The rows of each matrix lie in a flat space through zero, up to rounding. After each matrix: how many dimensions does the smallest such space have?
In the rows, zero is written as 128.

[[149 134 134 110 134 135 129 134 103 137 106 111 128 112  99 151 132 145]
 [134 154 135 128 121 104 124 141 112 122 134 137 146 120 128 116 129 122]
 [134 135 134 128 115 147 148 128 100 137 140 139 125 120 112 124 115 128]
 [110 128 128 153 142  88 124 129 159 103 144 147 128 146 158  99 152  97]
 [134 121 115 142  87 162 135 117  80 161  86 117  92 114  53 175 110 175]
 [135 104 147  88 162 142 156 118 144 188 116  79  97  97 136 149 108 141]
 [129 124 148 124 135 156 190 108 101 171 132 121  84  96 124 114 103 138]
 [134 141 128 129 117 118 108 128 108 127 121 133 118 128 115 133 124 125]
 [103 112 100 159  80 144 101 108 130 143 112 134  94 145 107 149 101 147]
 [137 122 137 103 161 188 171 127 143  73 186 156 184 143 193  73 137 105]
 [106 134 140 144  86 116 132 121 112 186 189 162  87 130 130 109  67  80]
 [111 137 139 147 117  79 121 133 134 156 162 148 104 132 135 112 112  84]
 [128 146 125 128  92  97  84 118  94 184  87 104  75 106  91 165  88 149]
 [112 120 120 146 114  97  96 128 145 143 130 132 106 143 120 141 124 110]
 [ 99 128 112 158  53 136 124 115 107 193 130 135  91 120  96 146  62 148]
 [151 116 124  99 175 149 114 133 149  73 109 112 165 141 146 136 174 137]
 [132 129 115 152 110 108 103 124 101 137  67 112  88 124  62 174 147 160]
 [145 122 128  97 175 141 138 125 147 105  80  84 149 110 148 137 160 170]]
	8

[[149 108 121 117 147 102 148  86 129  88 174 152 137  99 132 154 117 102]
 [108  83 158 136 134 153 135 122 151  95 109 145 133 143 118 123 138 119]
 [121 158  90 129 112 108 130 130 120 112 124 103 124 117 146 127 143 163]
 [117 136 129 157 102 143 104 161 102 154 154 137 139  95 168 105 123 150]
 [147 134 112 102 102  92 112 147 148 151 158 152 117 162 129 142 130 160]
 [102 153 108 143  92 157 147  88  91 117 120 154 113 102 104 112 117 104]
 [148 135 130 104 112 147 133 132  82 131 147  81 124 165 111 134 106 134]
 [ 86 122 130 161 147  88 132 130 149 154 102 100 124 138 111 103 152  88]
 [129 151 120 102 148  91  82 149 185 134 154 169 121 166 126 148 113 141]
 [ 88  95 112 154 151 117 131 154 134  90 140 114 134 152 138 111 114 104]
 [174 109 124 154 158 120 147 102 154 140 150  97 135  98 157 142 133 147]
 [152 145 103 137 152 154  81 100 169 114  97 225 169 127  79 128 159  51]
 [137 133 124 139 117 113 124 124 121 134 135 169 126  54 141  96 143 154]
 [ 99 143 117  95 162 102 165 138 166 152  98 127  54 193  84 134  59 117]
 [132 118 146 168 129 104 111 111 126 138 157  79 141  84 135  83 165 161]
 [154 123 127 105 142 112 134 103 148 111 142 128  96 134  83 105 115 163]
 [117 138 143 123 130 117 106 152 113 114 133 159 143  59 165 115 138 149]
 [102 119 163 150 160 104 134  88 141 104 147  51 154 117 161 163 149 107]]
	13

[[ 48 118 108 145 139  71  79  61 135 131 140  93 126 155 174 166 159 142]
 [118 110 140  84 191  86 118  95 125  72 154 118 125 142 133 162 176 145]
 [108 140 140 112 138 101 119  96 110  97 122  99 121 155 144 154 144 142]
 [145  84 112 179 141 189 155 158 154 180 128 152 146  55  96  94  59  93]
 [139 191 138 141  78 121 131 129  95 134  88  99  94 168 120 138 128 150]
 [ 71  86 101 189 121 149 110 102 154 181 127 114 158  97 149 122  79 101]
 [ 79 118 119 155 131 110 114  99 119 134 120 101 132 130 158 135 114 129]
 [ 61  95  96 158 129 102  99 104 148 159 151 135 140 105 182 117 119 116]
 [135 125 110 154  95 154 119 148 149 171 125 142 141 131 111 114 125 120]
 [131  72  97 180 134 181 134 159 171 192 141 162 161  72 102  94  87  95]
 [140 154 122 128  88 127 120 151 125 141 119 137 124 159 124 118 152 139]
 [ 93 118  99 152  99 114 101 135 142 162 137 143 141 136 157 109 142 127]
 [126 125 121 146  94 158 132 140 141 161 124 141 140 104 139 105  88 104]
 [155 142 155  55 168  97 130 105 131  72 159 136 104 133 126 161 170 138]
 [174 133 144  96 120 149 158 182 111 102 124 157 139 126 120  93 126 125]
 [166 162 154  94 138 122 135 117 114  94 118 109 105 161  93 162 158 148]
 [159 176 144  59 128  79 114 119 125  87 152 142  88 170 126 158 206 157]
 [142 145 142  93 150 101 129 116 120  95 139 127 104 138 125 148 157 143]]
	7

[[126 128 135 131 125 122 129 118 136 123 138 129 127 125 132 146 132 133]
 [128 126 126 119 132 103 130 129 141 132 124 138 100 132 134 152 148 125]
 [135 126 150 141 127 101 127 163 117 146 146 131 104 127 122 140 118 106]
 [131 119 141  81 114 154 134 116 108 118 109 114 194 121 149  94 119 118]
 [125 132 127 114  99 126 129 149 126 135 126 149 127 159 125 164 144 104]
 [122 103 101 154 126  84 132 127 154  74 117 145 102 106 136 120 137 157]
 [129 130 127 134 129 132 132 118 139 122 131 118 131 122 123 119 117 143]
 [118 129 163 116 149 127 118 103 121 139 148 141 130 121 147 156 159 105]
 [136 141 117 108 126 154 139 121 122 149 139 113 147 127 119 106 131 128]
 [123 132 146 118 135  74 122 139 149  97 115 134 120 105 166 151 136 136]
 [138 124 146 109 126 117 131 148 139 115 134 128 136 126 139 128 116 143]
 [129 138 131 114 149 145 118 141 113 134 128 132 143 125 136 106 135 124]
 [127 100 104 194 127 102 131 130 147 120 136 143  53 139  89 142 118 145]
 [125 132 127 121 159 106 122 121 127 105 126 125 139  84 161 101 144 140]
 [132 134 122 149 125 136 123 147 119 166 139 136  89 161 102 162 128 116]
 [146 152 140  94 164 120 119 156 106 151 128 106 142 101 162 111 126 135]
 [132 148 118 119 144 137 117 159 131 136 116 135 118 144 128 126 129 139]
 [133 125 106 118 104 157 143 105 128 136 143 124 145 140 116 135 139 137]]
	11

[[ 77 137 113 141 153 138 115 118 130 109 152 134  95 158 111 143 133 131]
 [137 127 133 123 133 135 120 157 134 126 127 137 110 109 133 136 116 103]
 [113 133 126 126 133 134 129 113 118 131 140 118 144 145 141 116 138 122]
 [141 123 126 130 126 136 121 137 131 131 127 147 118 138 110 149 122 146]
 [153 133 133 126 151 152 148 137 115 159 149 117 139 149 135 120 120  80]
 [138 135 134 136 152 106 166 114 122 158 159  85 119 137 118  76 126  92]
 [115 120 129 121 148 166 215 110  71 126  97 103 135 167  92 107 131 201]
 [118 157 113 137 137 114 110 119 123 121 155 107 107 127 141  87 118 112]
 [130 134 118 131 115 122  71 123 138 124 147 154 122 138 133 140 129 148]
 [109 126 131 131 159 158 126 121 124 123 127 142 124 134 135 154 131 110]
 [152 127 140 127 149 159  97 155 147 127 112 163 128  84 165 176 112  56]
 [134 137 118 147 117  85 103 107 154 142 163 122 120 140 115 117 131 119]
 [ 95 110 144 118 139 119 135 107 122 124 128 120 129 123 130 111 152 146]
 [158 109 145 138 149 137 167 127 138 134  84 140 123  94 110 162 116 120]
 [111 133 141 110 135 118  92 141 133 135 165 115 130 110 176  94 139  63]
 [143 136 116 149 120  76 107  87 140 154 176 117 111 162  94  93 131 162]
 [133 116 138 122 120 126 131 118 129 131 112 131 152 116 139 131 138 134]
 [131 103 122 146  80  92 201 112 148 110  56 119 146 120  63 162 134 211]]
	9

[[ 98 116 119  92 143 128 124 143 144 127 141  91 118 112 126 139 129 123]
 [116 148 154 137  75 124  91 163 110 116 105  76 140 129  93 138 112 119]
 [119 154 130 104  69 127 145 149 101 117  81 100 106 129  80  85 132 124]
 [ 92 137 104  58 112 132 157 136 139 136 134 111 101 107 138 142 158 115]
 [143  75  69 112 123 145 139 130 119 139 144 153 118  99 176 174 139 160]
 [128 124 127 132 145  40 131 159 150 185  66 139 119  80 138 110  90 167]
 [124  91 145 157 139 131  79 151 144 126 107 118 148 119 158 135 124 147]
 [143 163 149 136 130 159 151  99 122 123 127 175 109 157 120 111 135 126]
 [144 110 101 139 119 150 144 122 110 113 153 179 128 127 167 112 137 130]
 [127 116 117 136 139 185 126 123 113  75 156 143 117 142 120  90 126 130]
 [141 105  81 134 144  66 107 127 153 156  74 106 167  80 135 165 137 168]
 [ 91  76 100 111 153 139 118 175 179 143 106  73 151  73 126 173 133 132]
 [118 140 106 101 118 119 148 109 128 117 167 151  73 118 131 144 135 138]
 [112 129 129 107  99  80 119 157 127 142  80  73 118 108  95 115 120 137]
 [126  93  80 138 176 138 158 120 167 120 135 126 131  95  95 140 130 138]
 [139 138  85 142 174 110 135 111 112  90 165 173 144 115 140  61  99 139]
 [129 112 132 158 139  90 124 135 137 126 137 133 135 120 130  99 114 122]
 [123 119 124 115 160 167 147 126 130 130 168 132 138 137 138 139 122 107]]
	12

[[151 127 117 102 138 117 104 142 122 137 128 119 110 101 142 135 162 133]
 [127 225 124 168 122 157 170 115 125  75 137  74 134  79 143 102 115 163]
 [117 124 160 158 102 114 122 137 124 128 116 157 120 121 112 139 113 116]
 [102 168 158 201  92 131 150 112 117 105 118 127 147 132 135 123  87 130]
 [138 122 102  92 153 139 130 128 136 130 139 112 130 133 127 122 143 135]
 [117 157 114 131 139 158 167 111 140 104 140 105 144 135 121 107 107 141]
 [104 170 122 150 130 167 206  93 150  94 137 108 136 115 125  91  78 135]
 [142 115 137 112 128 111  93 157 122 136 125 144 112 116 108 147 155 126]
 [122 125 124 117 136 140 150 122 141 123 133 131 125 127 115 119 116 126]
 [137  75 128 105 130 104  94 136 123 163 120 153 121 147 137 146 146 109]
 [128 137 116 118 139 140 137 125 133 120 135 115 134 132 124 121 128 136]
 [119  74 157 127 112 105 108 144 131 153 115 185 114 145  96 149 120  99]
 [110 134 120 147 130 144 136 112 125 121 134 114 168 182 127 123 108 135]
 [101  79 121 132 133 135 115 116 127 147 132 145 182 234 109 137 105 117]
 [142 143 112 135 127 121 125 108 115 137 124  96 127 109 193 121 141 134]
 [135 102 139 123 122 107  91 147 119 146 121 149 123 137 121 148 146 119]
 [162 115 113  87 143 107  78 155 116 146 128 120 108 105 141 146 183 134]
 [133 163 116 130 135 141 135 126 126 109 136  99 135 117 134 119 134 146]]
	5

[[ 94 173 133 137 163 141 110 137 115 135 136 110 155 178  86 177 136  86]
 [173  78 176 169  90 123 116 148  45 127 113 102  90  42 106  86  82 143]
 [133 176 144  72 162  94 111 145 124 102 122 115 135 199 166  37 136 106]
 [137 169  72 103 137  76 118  93 102 184 177  63 149 199 166  79  96 152]
 [163  90 162 137 100 105 109 114  98 102 115 134 113  74 144  84  75 143]
 [141 123  94  76 105  63 125  89  77 163 198  69 159 189 137 100  93 161]
 [110 116 111 118 109 125 124  93 189 104 151 154 163 125 157 176 117 153]
 [137 148 145  93 114  89  93 138 111  92 145  84 161 137 166  83 107 137]
 [115  45 124 102  98  77 189 111 103 152 157 119  93 106 123 112 121 194]
 [135 127 102 184 102 163 104  92 152 146 154 135 157 101 124 203  90 140]
 [136 113 122 177 115 198 151 145 157 154 141 160 109 117 103 163 150 139]
 [110 102 115  63 134  69 154  84 119 135 160 136 136 191 124 118 120 141]
 [155  90 135 149 113 159 163 161  93 157 109 136  75  87  92 112 158 132]
 [178  42 199 199  74 189 125 137 106 101 117 191  87  32  83 139  85 139]
 [ 86 106 166 166 144 137 157 166 123 124 103 124  92  83 104 142 140 138]
 [177  86  37  79  84 100 176  83 112 203 163 118 112 139 142 109 152 175]
 [136  82 136  96  75  93 117 107 121  90 150 120 158  85 140 152 106 159]
 [ 86 143 106 152 143 161 153 137 194 140 139 141 132 139 138 175 159 145]]
	9

[[ 20 173 121 151 162 230 136 110  45 134 104 154 224 168 203 155 113 111]
 [173 179 103  91 170 140 142  99  96 172 133 136 146 188 146 122 131 106]
 [121 103  81 139 123  94 103  90 135 145 118 135  82 153 108 134  86  73]
 [151  91 139 127 131  65 116 167 195 111 120 123  85 125 104 112 155 180]
 [162 170 123 131 134 129 127  91 126 168 137 128 119 142  96 123 120  83]
 [230 140  94  65 129  37  64  49 134 199 125 120  69 180  91  60  71  62]
 [136 142 103 116 127  64  63  84 137 173 108 119 121 166 116  86  84  92]
 [110  99  90 167  91  49  84 119 180 135 120 105  85 110  83 131  97  96]
 [ 45  96 135 195 126 134 137 180 181  83 120 125 127 117 113 172 158 178]
 [134 172 145 111 168 199 173 135  83 134 133 148 174 148 168 140 159 141]
 [104 133 118 120 137 125 108 120 120 133 121 122 150 162 143 122 117 139]
 [154 136 135 123 128 120 119 105 125 148 122 138 109 121 115 109 115  97]
 [224 146  82  85 119  69 121  85 127 174 150 109  88 144 100 111 105  73]
 [168 188 153 125 142 180 166 110 117 148 162 121 144 141  97 141 154 123]
 [203 146 108 104  96  91 116  83 113 168 143 115 100  97 101 104  94  56]
 [155 122 134 112 123  60  86 131 172 140 122 109 111 141 104  90 126 154]
 [113 131  86 155 120  71  84  97 158 159 117 115 105 154  94 126  94  85]
 [111 106  73 180  83  62  92  96 178 141 139  97  73 123  56 154  85  68]]
	8
